Each cloud of rows lies close to a flat space through zero, with a little noise off it, and is much wider in some directions of that space than in others. After each cloud: how many dimensions does that space have?

[[ 23  60  34  -2 -22 -40  20  -7 -44 -48  -9 -71 -83  16  38 -47 -59 -14
   11   7]
 [ -7  14  -5  18  -6   7  -3  -5   5  -1  -6  -5 -14   9   8  -3 -13 -15
   11  -1]
 [ -8 -48  12 -63  15  -3  10  -6   8  19  18  27  27 -55 -42  29  55  45
  -29 -19]
 [  1 -17  -5   3   1   8  -5  -3   8   6   6  13  14  -7 -10  10  22   3
  -15  -3]
 [ -8 -21  -3 -14  18  -4  12  27  -1  26  -4  11  27   3  -7  -4  11   9
    4   0]
 [ -8 -13 -14  14   4  23 -15 -11  24  12   4  25  20  -1 -13  26  21  -3
   -9   0]
 [  1  16  -3   7  -5   2  -5 -12   2 -20   4  -3 -24   1   2   7  -1  -6
   -7  -5]
 [ -3 -17  -7  15   7  -2  -5  19   0  17  -5  17  24   4   3   1   3  -3
    6   5]
 [ -4 -22  -3 -20   9  -9   8   8  -1  17   7  12  14  -8  -9   5  21  16
   -6  -3]
 [ 12  13  15   0  -5 -18   9  12 -16  -7 -10 -29 -21  11  13 -24 -26  -5
   15   3]
 [  6   3   8 -22  -5 -12   5 -14 -10 -13   3 -13 -21 -19  -5  -3   6   9
  -13  -4]
 [ -1   2 -12  27  -1   4  -4   6   1   6  -6  -2  -6  18   7  -6 -15 -12
   16  12]
 [ -4 -18  -3 -16  11  -9   8  12  -1  16   2  10  21  -8  -6   8  11  10
   -4  -2]
 [  8   3  19 -30  -1 -24  17   5 -17  -4  -8 -23 -20  -3   7 -21 -11  14
   -3  -1]
 [  5  23  27 -21   0 -39  20  19 -30 -10 -10 -44 -36   4  19 -38 -29  -3
   25   1]
 [  9  -4  35 -70   4 -43  32  11 -36  -7  -4 -39 -30 -24  -5 -21  -9  34
   -9 -13]
 [  5   0  14 -23   6  -8   3 -12  -4  -6   7  -9 -10 -13  -7   0  11  12
  -14  -2]
 [  4  16   3  16  -5   2  -2 -21  -1 -21   2  -9 -14   6   7  -1  -6  -4
   -7   5]
 [  0  17   3  11  -5  -4   4  -4  -8  -8  -5 -16  -9  15   9 -13 -16 -17
    8   7]
 [  9  17  25 -46   0 -25  19 -14 -23 -26   1 -32 -34 -25 -10 -13  -3  20
   -8 -11]
 [ -4  -7 -12  16  -2  21 -11  -9  10  -4   8  11   4   4   2  12   8  -8
   -6  -1]
 [  8  32   0  23  -9   6  -8 -18  -7 -27   1 -15 -23  16  16   2 -21 -30
    4   1]
 [-20 -51 -16 -12  15  27 -15 -10  27  35  19  50  53 -28 -41  44  63  29
  -22 -16]
 [-14 -36 -27  -2   4  48 -30 -37  43  12  28  64  37 -31 -46  59  60   9
  -32 -15]]

3

[[-19   1  -1  -4  -2   3   2  -5   1  -5 -13  -7  -1   2  -8   0   2  -2
   -9  -1]
 [-13 -13  10  10 -16  -5   3 -41  -6  23   8  16 -15  -1  -6  -4  -1   8
  -17   4]
 [ -7  20   3 -17  17 -11   7  34  24 -36 -34 -22  15   8 -17   9  31  -3
   17  -8]
 [ -9   1   4   2   2 -16  -4  -5   7  -5 -15   2  11  -2 -18   7  15  12
   -2  -4]
 [ 45   3  -6  14  13   3 -12  16 -22  21  46  12   4   7  39  -6 -43   4
   22 -13]
 [  0   2  -7 -13  -3  26   7  -7  -9   5  16  -6 -18   0  29 -15 -22 -21
  -13   7]
 [ -6 -12  22  37   9 -71 -13  -9   9  12  -9  29  32  -6 -48  23  29  49
   27 -11]
 [-21   7  -4 -23  -3  21  10  15  18 -28 -30 -20  -5   4  -5   1  27 -17
  -10   7]
 [ 10   1 -11 -17 -13  50  14 -10 -14  11  28 -11 -31   3  46 -17 -39 -29
  -30  13]
 [  2   8  -1  -4  12 -11  -2  20  10 -18 -16  -7  14   4  -7   1  12  -1
   17  -4]
 [  4   3   8   6  14 -34  -8  22  16 -12 -18   3  27   1 -20  12  22  20
   23 -10]
 [ -6   7  -1 -12   5  10   2  14   5 -12 -11 -11  -3   3   0  -3  10  -3
    2  -1]
 [  9 -13   0  18  -2  -8  -3 -24 -14  21  20  12  -6  -4   8  -5 -16  14
  -10   1]
 [ -1 -10   4  13 -10  -9  -4 -26  -5  14   7  14   0  -6  -6   1  -2  12
   -5  -2]
 [ 20   2 -14  -7  -4  31   3  -2 -20  14  28  -1 -17  -1  34 -14 -35 -14
   -6   2]
 [ 21  -3  -5   1  -3  19  -4 -11 -18  17  31   3 -14  -2  31 -10 -31  -5
   -6   3]
 [ -8 -10  10   9   1 -24   3 -11   7  -2 -10   9  10  -5 -20   9  17  15
    4   3]
 [  0   2  -3 -14  -5  20   4   9   7  -7  -2 -12  -5   2   9  -2   3 -15
   -6   1]
 [-12   5   7   7   9 -29   1  12  23 -18 -29   2  24   4 -35  16  36  13
   16  -6]
 [  1 -18   8  24 -12  -9  -5 -51 -21  38  31  27 -12  -9   4  -4 -23  19
  -15   0]
 [ -7 -17  -5   2 -24  36   5 -63 -30  41  41   9 -45  -4  37 -22 -52 -14
  -43  15]
 [  2 -26   3  31 -27  -5 -11 -67 -33  51  41  28 -22 -11  21  -9 -35  11
  -29   9]
 [ -1  -1  -7  -9  -6  26  10 -12  -8  10  18  -5 -16   0  26  -9 -19 -12
  -16   4]
 [ 17 -20  -7  14 -22  24  -6 -51 -41  50  62  21 -35  -9  42 -20 -58  -5
  -29  11]]

3

[[-20 -24  14  24  -8  -4 -23  15  30  -4 -13   5   5 -25  10  -4  -8   8
  -19  16]
 [  0  13   2  19 -21 -41 -32  -8   4 -11 -16  24   4  -3  40   7  13 -17
    7  22]
 [ 59  29 -33   7 -18  20  -7  19   9  -9 -18 -10  19  -8   3   3   2  22
   16  24]
 [  2  -4  11  27 -19   9 -17   2  24  -4  16  -3   5   0   0 -37  -6 -13
  -12   0]
 [  7 -20   2  13 -10  20 -41  16  38 -11  21  -2  28   7 -19 -15   4   0
   13  -4]
 [-23 -17 -22   6  -1   4   7 -22  11  27  -8  -5 -13 -14  24 -17   9  13
  -26   0]
 [-19   3  -7 -13   2  -4  21 -11 -15   4  21 -16   5  27 -21  -5  32 -15
   12 -22]
 [-10   8  -5  33  10 -14 -21   7   6 -16 -23   7 -14   4  22 -16   0  24
    2 -14]
 [ 20 -15  34  16 -22 -34 -52  40 -28  20 -11  18  39   8  -2   0   4  -6
   -7  -6]
 [-19  11  -9 -15  -7   2 -14   5   8  30   6   9  10 -16   8   5  10  12
   15   4]
 [  3  18  20 -27 -20  23 -27   0   9 -16   6 -13  -9   6  14   7  21  18
  -10 -29]
 [  1  22  -3  26   1 -17   4 -31 -14 -17  -5  22 -12  19   0  22 -21   9
   14   5]
 [ -4  20   1 -38   4   3  17 -26  -6   3  -2  11  10  15  23   8  -6  40
  -16  14]
 [ -3  28  19   1 -18  25   6  13  -8 -10 -19  14  -8   4 -23 -21 -23  -4
   16   6]
 [  4  -4  -6   7  -3  -4 -10  10 -21  -1  27  22  28  12  13   0  28  16
   33 -15]
 [  8 -10   4 -15  -7 -10 -32  -5   6   3 -14  17 -10 -11  -5  33 -20 -10
  -12  32]
 [-28  -8  -8  31   0  35  28   1  -8 -11  -5   1  -7  11 -22 -12   2  21
    6 -26]
 [-14 -14  -1  -7  -7 -20  22 -38 -26  10   4   0   7 -19  12 -26  22   6
   28 -46]
 [ -1   7  -8   4   8 -39  16   1  -1 -20 -19   4  18   4   3  28   7  -6
   16  40]
 [-23   2  -3  25   7   4  39   7  11  19  14 -11  -9 -40  32   3 -13  -7
  -39  -6]
 [ -3 -11  10 -28  -8  10   2  10 -35 -21 -13  17 -21   1   8 -14  21 -26
   -7 -14]
 [-14  -1 -31  12   9  -1   2   7  16 -37   4   4  -4 -19 -16   8  -3   0
   -5 -11]
 [ -6 -12   9  32  13  -4  11 -19  29 -17 -13  -8 -16  -4  13 -32 -10  27
   13  34]
 [ -1  -2   2 -22   4 -13  13  -9 -39   1  11  -6 -28  16 -39 -16  19  17
   13  24]]

18

[[ -3  -2 -12   3   0   4   1   5  -7  11   5   4   1  -3  -2 -10   3   5
   -2   1]
 [  9 -14 -13  13   3  11   4   5   0  10   4  -2   3  -7  -7 -19   9   9
    0  -2]
 [-12  11  -1  -8   0  -3   2   2   0   1  -2   5   0   1   1   8  -4  -3
   -2   6]
 [-10   8  -5   9   7   4   0  17   6  18   3  14   3  -7  -3  -7   5  10
    6  10]
 [-14   2 -25 -19  -7  -2  -4 -23 -24   7   9   1  -5   1  -3 -10  -6  -7
  -18  12]
 [ 24 -30 -20  -7 -15   5  -1 -29 -18  -9   8 -23  -9  -1  -7 -17  -2  -5
  -13 -12]
 [ 12 -26 -41 -18 -22   4  -1 -38 -33   1  14 -19 -10   2  -9 -23   0  -8
  -23  -2]
 [-20  11 -10  -5   1  -1   2   3  -8  14   2  14   3  -2   0  -7   1   2
   -4  14]
 [-12  32  44   9  17  -7  -2  31  32  -7 -16  15   7   3  10  31  -2   5
   22   1]
 [ 25 -42 -44 -15 -28   6  -3 -48 -36  -5  15 -28 -12   2 -11 -32  -2  -9
  -26 -11]
 [ 10  -6   5   6   3   0   2   2   3   0   0  -5   0  -3  -1   0   1   3
    4  -5]
 [-15  26  25  -9   4 -13  -2   9  13 -14  -9   8   1   8   9  27  -7  -5
    6   3]
 [ 27 -18  21  21   4   4   3   6  16 -16  -5 -16   4   2  -2   9   5   4
   12 -22]
 [ 21  -2  44  21  12  -1   2  22  34 -21 -16  -9   2   1   5  25   1   5
   24 -16]
 [ 20 -23  -9   5  -7   5   1 -15  -8  -5   4 -17  -2   0  -6 -11   5  -1
   -3 -11]
 [ -5  11  17   0   6  -5  -3   8   9  -8  -5   4  -2   2   5  13  -2  -2
    6   3]
 [  3  -1   8   6   3   0   3  10   6  -2  -2   0   2  -2   2   2   3   4
    5  -2]
 [  4  13  34  18  12  -3   0  25  27  -4 -10   5   4   2   7  18   2   7
   18  -5]
 [-28  24  -3 -30  -5 -12  -4 -12 -13  -5  -1  11  -4   5   7  13 -11 -16
  -10  14]
 [  3   3  12  -9  -4  -8  -2  -4   4 -13  -3  -4  -3   6   3  15  -6  -6
    1  -3]
 [-27  25  -1 -12   1  -5   0   6  -4   8   0  20   3  -1   3   3  -2  -3
   -3  16]
 [-26  -6 -67 -59 -34  -9  -6 -70 -61   1  20  -7 -17   5  -7 -20 -17 -29
  -47  20]
 [ 17 -15   5   3  -4  -2   1 -10   2 -12  -3 -17  -4   2   1   1  -2  -3
   -2 -11]
 [-23  26  12  -5   5  -7  -1  10   4   4  -3  16   3  -1   7  12  -4  -1
    2  13]]

3

[[ 28 -11  25   3  -8  25   3  45   0  14  13  -8   4 -18 -25  -5  -5  -1
  -46 -16]
 [-38   6  -5  -9  -4   4  17  13 -11   0  19  10  12 -27   9  12 -18   7
  -22 -13]
 [ 71  -1  -8   6 -30  17  30 -43  15 -26 -28 -30  32   1 -40 -31 -13   2
    0 -18]
 [ 32 -27   2 -34 -23  76   3 -16  34   2  -4  36  22   2   9  -1  -4   7
   13 -35]
 [ -7  -5  38 -34  11  26  18 -17 -43  -6  -4 -20  27  -5 -17  15 -12  -2
  -26 -37]
 [  4  -6  -3   8  16 -16 -30   4   8   9  -5   8 -28  30  11   1  21  -5
   25  27]
 [ 21 -13  -7 -18  23  27  -6   0  16  15  -4  28  -8  41   9   1   1   4
    6   9]
 [  2  -4   3  -5  -4  28 -15   7   2   2  -3  26  13  -2  37  -5 -25   2
   15  -5]
 [ 60 -11 -11   2 -29  29  16  -2  36  -6  -9   3  14  -1 -19 -22  -7   5
   -5 -11]
 [-14 -13  37 -16  38  23 -51  18 -26  22  -1  22 -18  28  37  15  11  -6
   17   9]
 [ 62   2 -18  43 -11 -21  -8  45  35  11  -7  -4 -19  17  -7 -27  -8  -2
  -10  38]
 [ -1   0  15   7  -2   6 -10  23  -9   6  12  -3  -2 -18  -4  -2   6  -3
  -20  -1]
 [ 21   9 -14  28 -34 -48  20  -5  15 -14 -23 -42   3   4 -13 -11 -14  -1
    8   3]
 [-34 -10  25 -36  50  32 -21   6 -26  18  24  30 -20   7   1  25  33  -1
  -15   1]
 [ 25 -11  -7  11 -25  14 -10   9  32   1   0  12  -2  -4   3 -10  11   1
   13   0]
 [ 30  16 -27  40 -16 -17  -2   8  14 -14   7   1   2 -33 -10 -35  -3   0
   -6  26]
 [ 26  15 -16  22  14 -33  33  27   2   5   6 -23  -9   8 -42  -7  -8   3
  -50  19]
 [  7 -13  -1 -20   1  17  15  -6  12   7  -2   4   1  16 -10  12   1   5
   -7 -12]
 [  9 -22  30 -27  32  40 -40  11  -5  24  -9  30 -10  47  44  14  -3  -5
   27   2]
 [ 10   3 -22   5  13   3  -6  -3  14   5   5  21  -8   9   4  -9   8   0
    9  21]
 [-12   1  -9   5   1 -24  -4  -3   8   1 -10  -1  -9  21  13   7  -1   0
   18   9]
 [ -1  -4  44  -4  56 -24 -28  31 -42  26  -5 -25 -34  42  -8  18  14 -13
  -22  23]
 [ 23  20  24  40  30 -38 -30  29 -45   3  -8 -28  -7   3   5 -23 -19 -12
  -14  39]
 [-25 -18  34  -5  11   7 -49  31  -7  20  11   7 -35   5  18  19  41  -9
   11   3]]

8

[[ 18  29 -30  20   2  25  21  46 -19 -38 -19  10  -8  22  -4 -14 -48   9
   -6   6]
 [ 29  12   4 -10  -5 -10  17  31 -15 -23 -17  18 -15   1  13  -3  -3   0
   -8  20]
 [-19   4  -6   8   0  30  -2  -8   0  -3 -17   3 -11 -13  -2  -8  -2  -9
   10   8]
 [ 26  -3   4   0 -17   4  11 -35  -1  23  20 -15  61 -18 -12  15 -19  23
   13 -10]
 [ 45  17  19 -86  -7 -20  24 -21  15  -4  11  -7  20 -30  41   3  13  -3
   -5  19]
 [ 16  23 -13  -2  -4 -12   9  31 -17 -14 -24  17  17   3 -13 -13 -40   7
    4  -1]
 [ 14 -31  -6 -39  44 -22 -18 -18  25  21   1 -29  11  -2  -9  -2  -9   3
    1  27]
 [ 43  26  16 -35  33 -15  31 -18  24  12   9 -24  -3  14  19   7  35 -11
    5   9]
 [-47 -45  -6  -5  -4   7 -13  12 -11  19 -10  16  30  -7 -21  -5 -38  22
   -9 -25]
 [-12  26  38 -15 -33   3   7 -35  13 -12   8  17 -50 -37  51   0  89 -12
    1   3]
 [-18  18  -1 -10  -6 -37   9  -2  -6 -10  21   3 -10   2  28 -12  39 -15
  -18 -24]
 [-17 -26  -8  25  20  48   8 -20   7  10 -12   7  -4  -9  14   4  15  26
   17  21]
 [-43 -28  12   1 -13  12   3   4 -14  12  -8  12   6  -6  -3 -16  -8  -2
  -12 -13]
 [-38 -36  -6  13  29  13  11 -17   8  29 -16 -15  -2  -1  -3  13  14  17
   13 -23]
 [ 27  17 -18 -12 -37  35   2  53  -8 -37   1   7   9  32 -39  -7 -69 -11
   -1   0]
 [ -6  -2  -9   3  13  -7   8   6   1  -2  -6  21 -15   0   3  11  43   9
    2  -6]
 [ -1  -2   9 -43 -27 -17  24 -14 -20  10  21 -11  51 -29   3  -7 -22   0
  -30 -32]
 [ 40  25 -23 -79  46   4  88 -42  23   4  -8 -71  21   0 -13 -40  25 -26
   14   4]
 [ -3  -5 -11  17  31  -3  -1 -39 -17  42 -15  -3  63 -47 -11  21 -25  30
    4 -12]
 [ -7   9  18  30   5  53 -36  -6   5  -2  10  24 -35  -6  25  17  13 -18
   -9  41]
 [  1 -12   7 -13  -8 -16   0 -27   0  19  -7 -27  30 -21 -21 -16 -24   6
    7  -4]
 [ 35 -39 -18 -72  34  52  86 -32  34  18 -28 -83  30   3 -34 -11 -29  21
   33   1]
 [ -7 -33  -6 -19  -3  24   9 -17   4  -4  -1  -7 -13 -17  -1  -5  32 -12
    3  23]
 [ 13   0  31  11 -47  40  10   8 -15 -13  -9  20   2 -26   1  -3 -31  35
  -13   9]]

15
